The same things were measured in two ways. Each way mixes the same 12 hidden numbers, adds some noise and spreads widely along 7 directions of its own, which tell nothing about the thing.
Some things both ways: the first way, then the second way.
[ -7  14 -13  39 -10  13  -9  20 -13 -11 -20 -11  17  13  -1 -25  -8  -2
 -19   4   7  10]
[  2  -9  -5  -9 -18   2  -2  -5  -7 -11   3  -3   5  -1  11  -2  -6  -5
  -8 -18   2 -10]

[ 39  -6  13  -3  10  -5 -19  24  10   0 -47 -20  -6  18  13  -3  15 -38
  12  -4  41 -10]
[ 34  12  -3  44  -4 -21  -8  21  14  22  13  -9   2  -1   6  19  15  12
   9   7   0  21]

[-11 -22   0 -34  21   5  17 -43 -19  10  34   2  12 -14   6  -2  26  17
  -3  -4 -15  -8]
[ 20  11  -6 -34 -14  -6   3  -6  27 -34 -15   3  -5 -12 -24  -2  -5  -2
   0 -12  30 -39]

[ -1 -13   9  -5  19   5   1  15 -13   9  -4  -8   2 -10  -5  -7   9   7
  15   2  27  10]
[-16   6  19 -46  -5  10  17  12   7  -1 -38  -4   4  -7 -19  35  11   0
 -24  15   8   4]

[ -2 -22   4 -17  35 -12   2 -15   5  -1  11   1 -16  14   8  -2  16  -1
  19  20  -8   5]
[ 30  -2  11  13 -30  13 -17  -7   9  11  32 -18   1 -26  18   8  14  16
  14 -11  32  -3]

[ 12  24 -22   3 -26  -4  16 -10 -20  -6 -17   3  15  -6  11  12  14  -7
  -4  -8 -17  16]
[ 16  -6   0  20   2   4   3   1  -7  11  14  -1   1   1   5 -16 -26  -3
   1 -10 -22  -7]

[-26   5   9  -1   8 -12 -38  -6  16   7   6 -24  17 -20   8  14 -19   9
  -1 -30   3  20]
[-24  -1 -10  10  -2   6  -3   6  -9 -14  22  -4  16  -4   4 -12  -3  -1
  22   2   3  20]

[-13  13  -8  -7  -5  -3   8  -1 -16   3  23  25   1 -14 -24 -30 -17  17
  -5 -16 -27  -1]
[  4 -17 -16 -26 -16   3  -1 -15  14  -6  -8  -7 -20   0  16   4  -6 -19
  -4 -28   9 -27]

[ -6   4 -11 -11  -1 -22 -26  10 -30   9  11 -20  10 -10  -1  -7   8  11
 -17 -25   2  10]
[ -2  -7  31  -2  -6  -8   8   6  -6  -4  -7   3 -18  -7  -2  -4  24   8
   5  29  22  12]

[ 13   7 -32  -1  -6   4   1   5 -15  -8   8   1  -4  -3  -9 -11   1  19
  -8  10 -15   6]
[  7 -10  39  16  -8  -5   5  -6 -19  28  24   1  -7   2  27  17  40   4
  -7   8   0  13]

[-12  -6   8  28  21   0   9 -12  -4   0  -1  -2   0   6   5 -23  11 -16
  -6  16  13 -14]
[ 22 -12  -5   1 -13  24   2 -28  16   2  18  -5  -6 -18  11   5  23  -7
   6  -5  20 -35]

[ 11  -5 -10  11 -13  -4 -24  30  -2 -12 -18  -1  -8  18  11 -15 -10  -9
  -9   0 -16 -13]
[ 24  -2  21 -26  -3  -3  26 -21   1 -19 -12   3 -24  -5  -1   5  17 -16
  -7  -9   8 -41]

[-11 -14  27   0  14  -1 -13  -9  11  -5  10 -23   0  15   2   3   3   4
  -6  -2   2   2]
[-11 -13 -20  -4  -5  18   0 -16   0   1  20   0  14  -4   3  -3  -2  -6
  -1 -19  -7 -18]

[ 24 -11   6 -16  -3  11 -10  -8  -2   5  -7   0   4  16  -2  -5   3  -5
 -11  -1 -24 -20]
[-13   0 -39  -2  -3  -7  -8  -2   4 -19  -4  -5  18  -8  -6  -9  -7 -19
  10  -2  -7 -14]

[ -5   0   2  26  -1  17  -8  18   0 -12  -9  -6  -3  17   1 -13  -8  -9
  -3  11   3   0]
[-23   5 -12  -9  -1  15 -11   4 -11  -4  -7  -7  25 -25 -11  -1  -4  -7
   2  11  -8  17]

[ 11  -2  -2 -12   9   5  30 -34  -7 -11  10 -14   8  -2  -4 -13  23   5
   5  -2  16   3]
[ -7  -1  -2  23   2 -13  -5   2  -3  11  11   8   3  -8   3   4  27   2
  10   7   2  17]

[ -6 -28  14   4  12  16 -10  49  50 -13   7  23 -42  16 -16  21 -52   1
   6  13 -21 -22]
[ -7   6 -37   2  -8 -23  -7  15  25   7  -5   0  10  24  -9  -3 -43  -3
  14 -23 -10 -33]

[ 51   6  -2 -41 -36  -5   8  25 -11  11 -48 -25   2   3   5  28  29 -13
  23  -8   9  25]
[ 16  20   0  -6  -7  22   6 -15   6 -20   6 -11  13 -23 -19  15  16   6
   5 -21  12 -22]

[ 10  -8   2 -28  -3 -15 -15   9 -14  -5   7   4 -11  31  -2   0   8   6
  -9  -2 -28   0]
[-16 -27  -3 -21   1  21   1 -23  -9  13  17 -11   2 -23  -1  -3   8 -15
 -12   9  -8  -5]

[ -4 -16   2  -8  20  33   0 -10  17   1  -1   6   4  16  19  -6   4 -12
   7   0  -6  -3]
[ 48  18 -14  14   9  16  17  12  13  18  11 -21  22   8  -6  21 -45  -8
 -55 -29 -28  -6]

[-11 -15  27   9  15 -15   4   0  22  -3 -26 -15   7 -17  15  18   0 -18
  22  -2  30   0]
[ -5  -7 -14 -10  -7 -25  -4   5   5 -13 -15   0 -13  12  12  -9 -16 -10
  16 -11  -1   0]

[-18  -2 -15 -11   5   1  17 -29 -20  -2  47  -2  -2 -21 -16  -7  12  35
 -17  10 -18   1]
[-45  -3  10 -16  -7  -2  -2   4   6 -23 -24  20  -2  -4 -25 -25   5  12
  34  22  26   4]

[ -3   2  -6   6  21  10  20 -12  -5  13 -17  -2  21   4  -8   6   3 -22
   6   2  11  11]
[  3   2 -20  20  -2   6  12   2  20 -11  17 -13  10   3 -18 -11 -25   3
   8  -7  13 -19]

[-16  -7  10  10  24  -4   1 -40   1 -16  13 -45  21  -8  18  12  23  -3
   0 -16  16  20]
[-10   8  19 -28   1 -14   1   7 -21  -4 -27  16 -19  14   4 -11 -24  -4
 -12 -20  -2  -8]

[-23 -10   7 -13  10   2  29  -9 -36  13  17 -28  23 -14 -12   2  15  10
  19 -20   7  34]
[ 7  2 11 16 -1  4  8  8 -8  4 -1 -9 -3 -1  6 -1 -9  7 -1  6 10 13]

[  4  11 -39 -12 -16  -8   5 -32   4 -12   4   5   5 -17  49   7  24   1
 -14  -9  -6  -8]
[ -9   5   6 -33  13   0   1 -13 -11 -17 -15   7  -5 -21 -22  -8  15 -10
  -6  16  13 -12]

[  5   7 -13   7  -6   3  12  14   1   8 -34   3  11  -2   9   6  10 -14
  -2  11  20   4]
[ 36   0  20   6 -12   5  16  -7   6  -9   9 -10  -5  -5 -13   6  14  12
 -18  -5  16 -21]

[-37 -19  30  13  18  41  16   2  -8  -1  49   3 -11  11 -34 -34 -14  17
  -9   6 -15 -12]
[-32  -7 -13  -2   8 -14 -17  30 -23   8 -32  12  -1   4   2  -9 -10  -8
  -5  22 -15  36]

[-14   4  18   0  -8 -16 -17  17 -21   4   3  -2   4 -13  -6 -19   0  11
  -3 -16   5   2]
[-13 -25  -1 -21  -8 -10 -14   9 -14  10 -29  -5 -16  -1  20   3   2 -13
  -6  14 -17  33]

[ 28  -9  -6 -43   4  -7 -14 -34 -19   4   7 -13   9   7   7  -1  24  -4
  -1 -16  -8  -9]
[ 16  10 -14  21   0 -15 -17  -4   7   9  14 -19  12 -18  -7   1  12  -8
   5   4 -13  13]

[ 29  25 -35   6 -24   7  -8  -7 -10  -7 -19   2  12 -10   7 -11   1  -6
 -12  -8  -7  -7]
[-17  15  14 -46  -1 -18  -4  -1 -25 -13 -49  -5 -10  -7 -12   8  18 -24
 -17   2 -15  -8]

[ 28   4  -1 -15  -9 -22 -14  11  21   0 -57   0   5  13  32   9  14 -25
  13   0  10   3]
[ 12   6 -18 -13 -25   7 -10  -6   5 -25  -7 -24  14 -28  -9   4  -5  -3
  -1 -14  14  -7]

Other things, the second way, with their names:
q_810: [-24 -12 -17  10  17  16  15  -8  -2  -3   4   4   8  -7  -5  -8   8 -18
  -4  20   1   1]
q_415: [-28  -3  -8   1   8  -5  23   9  14  -6   7  10  19   9 -10   0 -10  -5
   2   9  -3  18]
q_738: [ 14  -7  -1  -4  16   0  11 -22 -10  -5  28   8 -13   5  29   5  20 -15
  -9 -12  11   4]
q_319: [-18 -23 -35   8  15   2  14  -1  23   8  21  14  -7  25  22  -3 -19 -13
  11 -10  -1   4]
q_356: [ 15  14  38  22   0 -16   8  30 -33  26 -42  -7 -22  18  19   8 -14   2
 -12  10 -18  20]
q_432: [ -9   6  21 -10 -14 -35 -20   9 -16  -9 -12  10  -4 -14 -16 -18  18   3
  -2  22  26  -3]
q_803: [-31  -6 -27 -20   0  14   0  -2  10  -2 -11   0  11  -8   1  -3 -19 -17
  14   7   3  -4]
q_751: [ -5   2   2 -14  27 -18   8  -4 -19  -4   4   2 -21  13  -8  11  28 -10
 -21  -2  -7   4]
q_133: [  4  -8  12  15   7  19  13  -1   0  21  20   3  -5  -2   5  15  22   5
   8  -4 -17   0]
q_700: [ -2  -2  -6 -22 -16 -29   8   3   9 -13 -44   6 -31  19  10 -11 -29 -18
  17 -22   7 -52]
q_654: [ 34  -3  12  13   7  10  23 -13   4   4   6  -2  -1 -21  -5  16  31 -11
 -16   9  -7  -9]
q_816: [ -9 -27   0 -22  18  19  18 -27 -12   8   7  -5   3 -22   8   4  16 -29
 -20  11 -32  22]
q_496: [-46  -8 -15  -8   7  33   4 -15 -12   0   8   4  19  -1  -6  -3   2  -8
 -13  -6   5  -4]
q_777: [-38  -1 -19 -40  -8  -2 -17   9  -5  -7 -35  -1   7  -9 -13  -8 -28 -11
  -1  -6  -5   3]
q_869: [ 28 -16  -6  19  17  20   3 -24  -4  19  61  -8 -10  -1   8  -7   6  -4
  -4 -12  -5 -30]
q_379: [  8  -5 -39  -5 -16 -10 -28  -6  10  -2  -2 -12   3  -9  15 -14 -23 -24
  12 -13  -5 -25]
q_51: [-34  -1  15 -23  17  19  15  -3 -21   2  -7   6  11 -19 -12   9  31 -13
 -14  36  -2   5]
q_486: [  7   4 -43  -4   3   2  -8  12  18 -17  -3   1   8 -10  -8   1 -17  -5
  10  -5   8  -6]
q_902: [-19 -10 -19  13  24   5  15   3   9   1  29   5  11   6  -1  -1  -6  -4
 -12  10  11  38]
q_494: [ 14  -1  12  -3  -1   9  -8  16 -13   8 -18  14   1 -18   3  10  16   6
  -5  14 -17  17]
q_146: [-24   3   2  -7  13   3  11   9  -6   9 -30  -1   4  -5  -6   3   0 -15
  -4  29 -16  19]
q_836: [ -5   7  -8 -29  -1 -22 -16  -1  -7 -21 -22   3 -17 -18  -9  -9   8 -13
  16   2  12 -11]
q_585: [12  3  7 -5 -8 -6  0  4 -8  1 -5 -8 -2 -3  4 13  8  3 -6 -6 -2 -3]
q_388: [-16  15  23 -17   2 -18   5  -2 -18   8 -29   3 -23  17   4  11  11  -6
  -1  -7   6 -23]
q_667: [-18  11   1  -4  12  16  17   2  -7  -5 -18  -2  12  -4 -20  16  13  -6
  -7  10 -13   4]
q_172: [ 29   5   3  25  -3  18  14  11  10  13   6  -5   9  -6  -4  18   2   6
 -14  -6  -4 -14]
q_887: [ -3  -6  15   8  10   9  31   9 -16   0 -14   4   3  12  -4  -4 -10  -8
 -18  10 -30   5]
q_827: [  3  20  15 -11 -12 -10  15  24   9 -21 -59  -8 -13   9 -26   7 -10   7
  -4   3   3   1]
q_166: [-16   0  -9 -21  15   8   9 -16   9 -10   5  -3  13 -21 -20 -18  -6 -23
  -6  10  -4   8]
q_342: [-36 -15 -11  -7  -8   4  -9   2   1   0  -2  13   4   7  -4 -13 -11   9
  12  -3  11  -1]
q_606: [ 17 -12   7  10   3   3  17 -17   3   5  22  -1 -11   4   7   4  13  -7
   1 -19 -11 -15]
q_825: [ 33   3 -11  20 -11 -21 -14   0  -4 -11  24  -5 -12   4  17  -3   7   7
  15 -22  17 -13]
q_668: [  7 -22  -6  27   1 -11   5  10  -3  23   7   9  -2  22  19 -17 -25  -9
  -2   4 -30   2]
q_623: [ -4   0  -5   6  -1 -14 -11  11 -15  -5  -9  -8   6 -14  -5 -11  -1  -6
   6  12 -12  23]
q_618: [ 16  19   1  -7 -11 -18  -6  -2  -2 -14 -23 -14  -9   5  -9   9   0   4
 -18 -23  19  -7]
q_890: [  0   9  15 -16  -2 -21 -11  28  -6  -2 -21   2 -16   6 -24  -7 -13  14
   0  -2  -5   6]
q_837: [ -9  -8 -27  15  -8  13   2 -14  19   5  10  -5  35 -11   1   3   0 -15
  -8   1 -11   7]
q_909: [ 12  11 -17  43  -3  -9  -6  16  -7  -5   5 -14   4   2   0   0  -4  16
  25   0   8   2]
q_982: [  2  -5  -6  -8  -7 -12   6   2  10 -12   6 -12   8  -3 -17  -8 -22   1
 -12  -9  -3  15]
q_804: [ 13 -12 -14   9 -17   2  -2  -9   9   8  10 -10   1   2  12  -1 -14  -6
  -2 -17  -2 -23]
q_536: [-38 -27 -42  23   1  -1  13  -2  36   3  26   8  16  19   8  -8 -21   0
  29   4   9  19]
q_743: [  3   3  -6  -6 -22  -3 -32   4 -12   3  -4 -23  12 -24  -1   6   9   3
 -14   1  12  23]
q_952: [-18   6  11 -34   0  -1  -4   4  -7  -5  -9   5  11 -22 -20   4  11  -2
  -7   7   1  10]
q_367: [-10 -13   5  -7  11   4  21  -8  -8  -4   3   1  -6   0 -11   7  20   0
 -12   9  -3  -3]
q_721: [ 16  23  -5 -33 -26  -6 -24   9  23 -30  -9  -2  -1 -15 -30 -16 -29  12
  19 -28  24 -31]
q_534: [-20  -2 -12 -18  -4  20 -13  -4 -11  -5 -12   3  -4 -11  -1  -4  -1  -4
   9  -7   9 -17]
q_398: [ 12 -14 -18  34  -4  21  14  -2  34  21  45   0  21   2  12  -5 -31  -2
  10 -24 -16   2]
q_202: [ 47  -7   7  11  -1 -16  -6 -19   0  10  40  -4 -20  -1  16  -1  15  -1
 -13 -26   4 -16]
q_426: [ 23  -8  -5   1 -18 -20 -14   0  -1 -15  -1  -1 -12  -4   9 -23 -15  -4
   7  -4   9 -14]
q_840: [  3  -5   8 -11 -17  -2   1  -4  -9   2  -2  -7 -10  -3  13  10   9 -10
  -8 -22   4 -30]
q_410: [ -2   2  20 -25  -9 -26 -16  16 -34   1 -43  -1 -18  -8  10   3  11 -14
 -17  14  -6  13]
q_18: [  0  -1  -7  -5  -1   4 -11   7  -9   9   1 -10   9  -6 -17   8  -1   9
 -30   0   1   8]
q_223: [  4   3  10   8   5  18   4   0 -23  -6 -19   1   4  -8  -4   5  20   3
  -7   8 -10   9]
q_185: [ 40   0  38   2 -12 -19  18  -2   2   9   8  -1 -13  -1  -3  15  23   6
 -24 -10  -4 -17]
q_712: [  4 -11  -6   6 -12  -6 -33  -4 -18  23  23 -12  -5  -9  37   4  13  -7
   6 -11   2  12]
q_292: [-17 -44 -30   8   3  17 -21 -18 -10  23  74   4  -3  -6  31  -7  13   4
  15 -14  10  -4]
q_462: [  5   7   9   4  -6  -6 -11   4 -14  18  17  -7   3  -2  10  12  12   3
  -2 -13  -6   1]
q_513: [ 11   4  -4  24  -7 -24  -1   6   5 -11   5   6  -3   3   9  -2  11   5
  22  -1  11   6]
q_327: [  0 -11 -15  -8   1  13  17  -6  16  10  16  -1  17   3   2  11 -15 -12
 -15 -15 -19 -20]
q_723: [-30 -30 -22 -46 -31   1 -14 -40  15 -14  11  -5   5 -14   4  -8  14 -19
  -2  -5  32 -35]
q_485: [-27  -4  17 -40  -2  -9  13  -8  -2 -19 -15  17 -18  -4 -11   5  28   1
  12  12  33 -24]
q_413: [-11 -20   5 -16  -6 -24  11 -17 -13 -17  -2   8 -18   9   8 -12  13 -14
  -5  -5   9 -20]
q_849: [ 19  22  -6  39   2  14   7  23  17  -1 -14 -12  12 -11 -18  15   5  19
  14  18  10  24]
q_666: [ -9  -9   0   0   1  -9   9  10   0   2 -16   6 -11  13   4  -2  -9  -2
   7   3 -10   5]
q_911: [ 16   5 -18   6  -8   5 -10  14  12  -2 -15  -7  -7  -3  -3  -7 -24   1
   8  -7   6 -13]
q_518: [ 29  13   3  14   7 -25   8   9  20  27   1  -5 -12  22   5  16  -9  -3
  -6  -6  -7  -5]
q_779: [-39  -4 -22 -11   3  15   4   9  11  -6 -19   7  19  -3 -17  -7 -19  -5
   9  13  -5  13]
q_24: [-24 -11  -3 -12  -4 -10   3   6  -7 -10 -15  10  -9  16  -6  -8 -10   3
  11  -8  -8  -9]
q_288: [ 14  28  -9  19 -11   2  -3  14  12 -20  -7  -4  10 -10 -25  -5 -11  14
  11  -6  33 -22]
q_208: [-28  10  21 -19 -10 -14  15  15  -2   9 -47  -2  -6  15 -16  21  -1   0
 -28   3  14  -9]
q_357: [-14  -1  21  -2  28  -1  33   8  -6  -6  -7  16 -18  17 -31   6  19  14
  -2  16  -1  -7]
q_340: [ 27   1  24  17   4  10  32  -6   7  15  22  -7  -3   4  13   1 -16  -1
   7  -3 -11  -5]

Some of these things the first way, each followed by its name:
[  4   7 -13  -6   7  12  -1 -25  -9   6   5  -4   3  20  12   7  21 -22
  -9   3 -15   2]
q_869
[ 10  11 -11  -2  -2 -15 -16  -2   8 -20  -6  15  -5   2   9  -5  -3   2
  -4  -8 -17   0]
q_398
[-22   6   0  -3 -21 -12   9  -8 -13 -11   0   7  14 -26  21  -4   6  13
   6 -11   5   7]
q_816
[-20 -22  17  21  28   0  13 -20  36 -16  -1   0   2  -6  16  -8  -2  -3
  -6  18  26 -26]
q_837
[ -5   1 -27  13  23   7  24   3  19 -11  11   9  -4 -11 -20 -15 -23  11
  -2   3  11   1]
q_208
[  0   2   0  30 -16  -6 -29  65  -1 -11 -21 -30 -14  12  -3  -5 -25 -12
   2 -16  -1  13]
q_356
[ 28  15  -9  14  -5   6  10   6 -14  -2 -35  -7   4  12  -4  -4  15 -28
   7   6  13   7]
q_712
[ 12 -23   1 -19  20   3  -8  -6  12 -10   6   7 -11  19   1  -2   3   6
  -2  17 -11 -15]
q_185
[ 16   7   3 -17 -42  -7 -51  34  -8   1  -3 -33 -14  17  16 -16   9  13
 -23 -20 -18   2]
q_223
[ -8  -6  -4 -43   3 -22 -22 -11   1  -3   8  -7  15  -5  14  14   6  19
  -4 -25  -3  13]
q_982
[  0 -19  -6  -1  -1  -2   4  19 -25  -5  -7 -11  -3   1   6  14   5   0
  23  10 -19  18]
q_340
[ -1  -2  -8 -24   3  16   2  16   7   4  -4  -4   3  -1   3  -9   6  -2
   2 -19  13   5]
q_902
[ 11 -28  10 -15   9   1   8  -4  -1   1  -7   5  -6  20   8   8  21 -11
  -7  23 -26 -21]
q_426
[ -5   4   0   7   0   6 -10  13   6  -4 -13  -7   1  17   7 -13  -1  -3
  -3   5  18   6]
q_367
[ 23  28 -47   1 -36  13  40   0  -4  -4 -21  43   0 -28   7  -4   1   0
  -1   8 -24  -7]
q_410
[  2  -6   8  -4 -14   4 -11  45   2   2 -12  -6 -12   6  -8   5 -17   4
   9  -5   0  10]
q_585
[ -9  -2  18 -12  -3  18   2   2 -19  14  12  -2   7  -1  -2 -17   6   0
   4 -25   0   3]
q_486
[ 13  -1   1  -5  23  -4  13 -31  15  -2  -2   7   5   7  -9  -3  -1  -6
   6   3 -13  -2]
q_840
[ -1  -3 -19 -18  -9 -21 -10  -6  18 -10   3  -1   5  -8  15   9  -6  17
 -20 -14 -18  -6]
q_413
[ 28 -15 -14 -30   9   3 -11   2  -8   1   4  -6 -12   2   4   0  11  -5
   6  -9  -7 -10]
q_518
[ 17  27 -28   6 -19  -4  -7   3 -12 -12   0  -8   1   9  -3 -14  11  11
 -26  -2  -4  12]
q_342
[ 11  10   8  13   1 -18   1  -6   0  -3 -36 -21  17 -13  17  10  18 -21
   9  -8  34  10]
q_666
[-18 -11  -6 -23   6  -8  -2 -19   7  -8  20   5   4 -21  13  14  -1   5
  -4 -16 -11 -13]
q_166
[-25 -23  30   0  39  10 -31 -14  27  -1  24 -38 -10  20  13  -5   5   1
  -2   5  26   2]
q_357
[ -4  12  -1   0   3  -5  10  -9  11   2  -9  -2  10 -27  11  -1   3  -6
   5 -26  21   5]
q_319
[ -8   4   8   4   4  10  12  -6  -2   5   6   1   6  -4  -3 -12  -1   3
   4 -11   5   8]
q_172
[-15 -34  36 -31  42   2 -25 -29  -3   2  48 -43   0  16 -16   6   3  20
   9 -17  -9  14]
q_462
[ -6  23 -18   0  -2 -11 -34 -13  -2  -5   8   7   5 -19  16  10  -3   0
 -12 -23 -11   6]
q_721
[  4 -11  13  -4  -3 -10 -22   2  -6  -6   5  -9   0  13   3   3   6   6
 -24  -7 -23 -13]
q_668
[ -6  12 -10  25  -8 -15 -12  28  18  -9 -23  10  -2  -3   7   3 -25 -11
 -10  -6   1  -3]
q_804
[-13   3 -21  12   5  16  -5   6  12  -8   6 -10  -1   4   3 -26 -12   2
  -7  -2  13   1]
q_618
[ 16   8   2 -10   5  -7  13 -27   3  11 -13   8   5 -11  14   4  23 -21
   6  -7  -7  -5]
q_911
[ -9  -4 -16  21  25   2  13 -23   1 -13   6  -8   5   0  13 -15  11   0
  -1  15  21   3]
q_485
[ 12   3 -44   2   1 -23 -33   8  15 -17   2  28 -11  14  11 -18 -14  12
 -46  13 -24 -32]
q_723
[ -1  -1   2  16  -6  13 -19  36   6  -5  -3  -6 -10  25 -12 -27 -18 -12
 -26  -9  -7 -19]
q_810
[ 13  11 -17 -17  -3  20 -24  -4  34   0  -9   2  -6   3  15  -8  -5 -12
  -7 -11   5 -12]
q_751
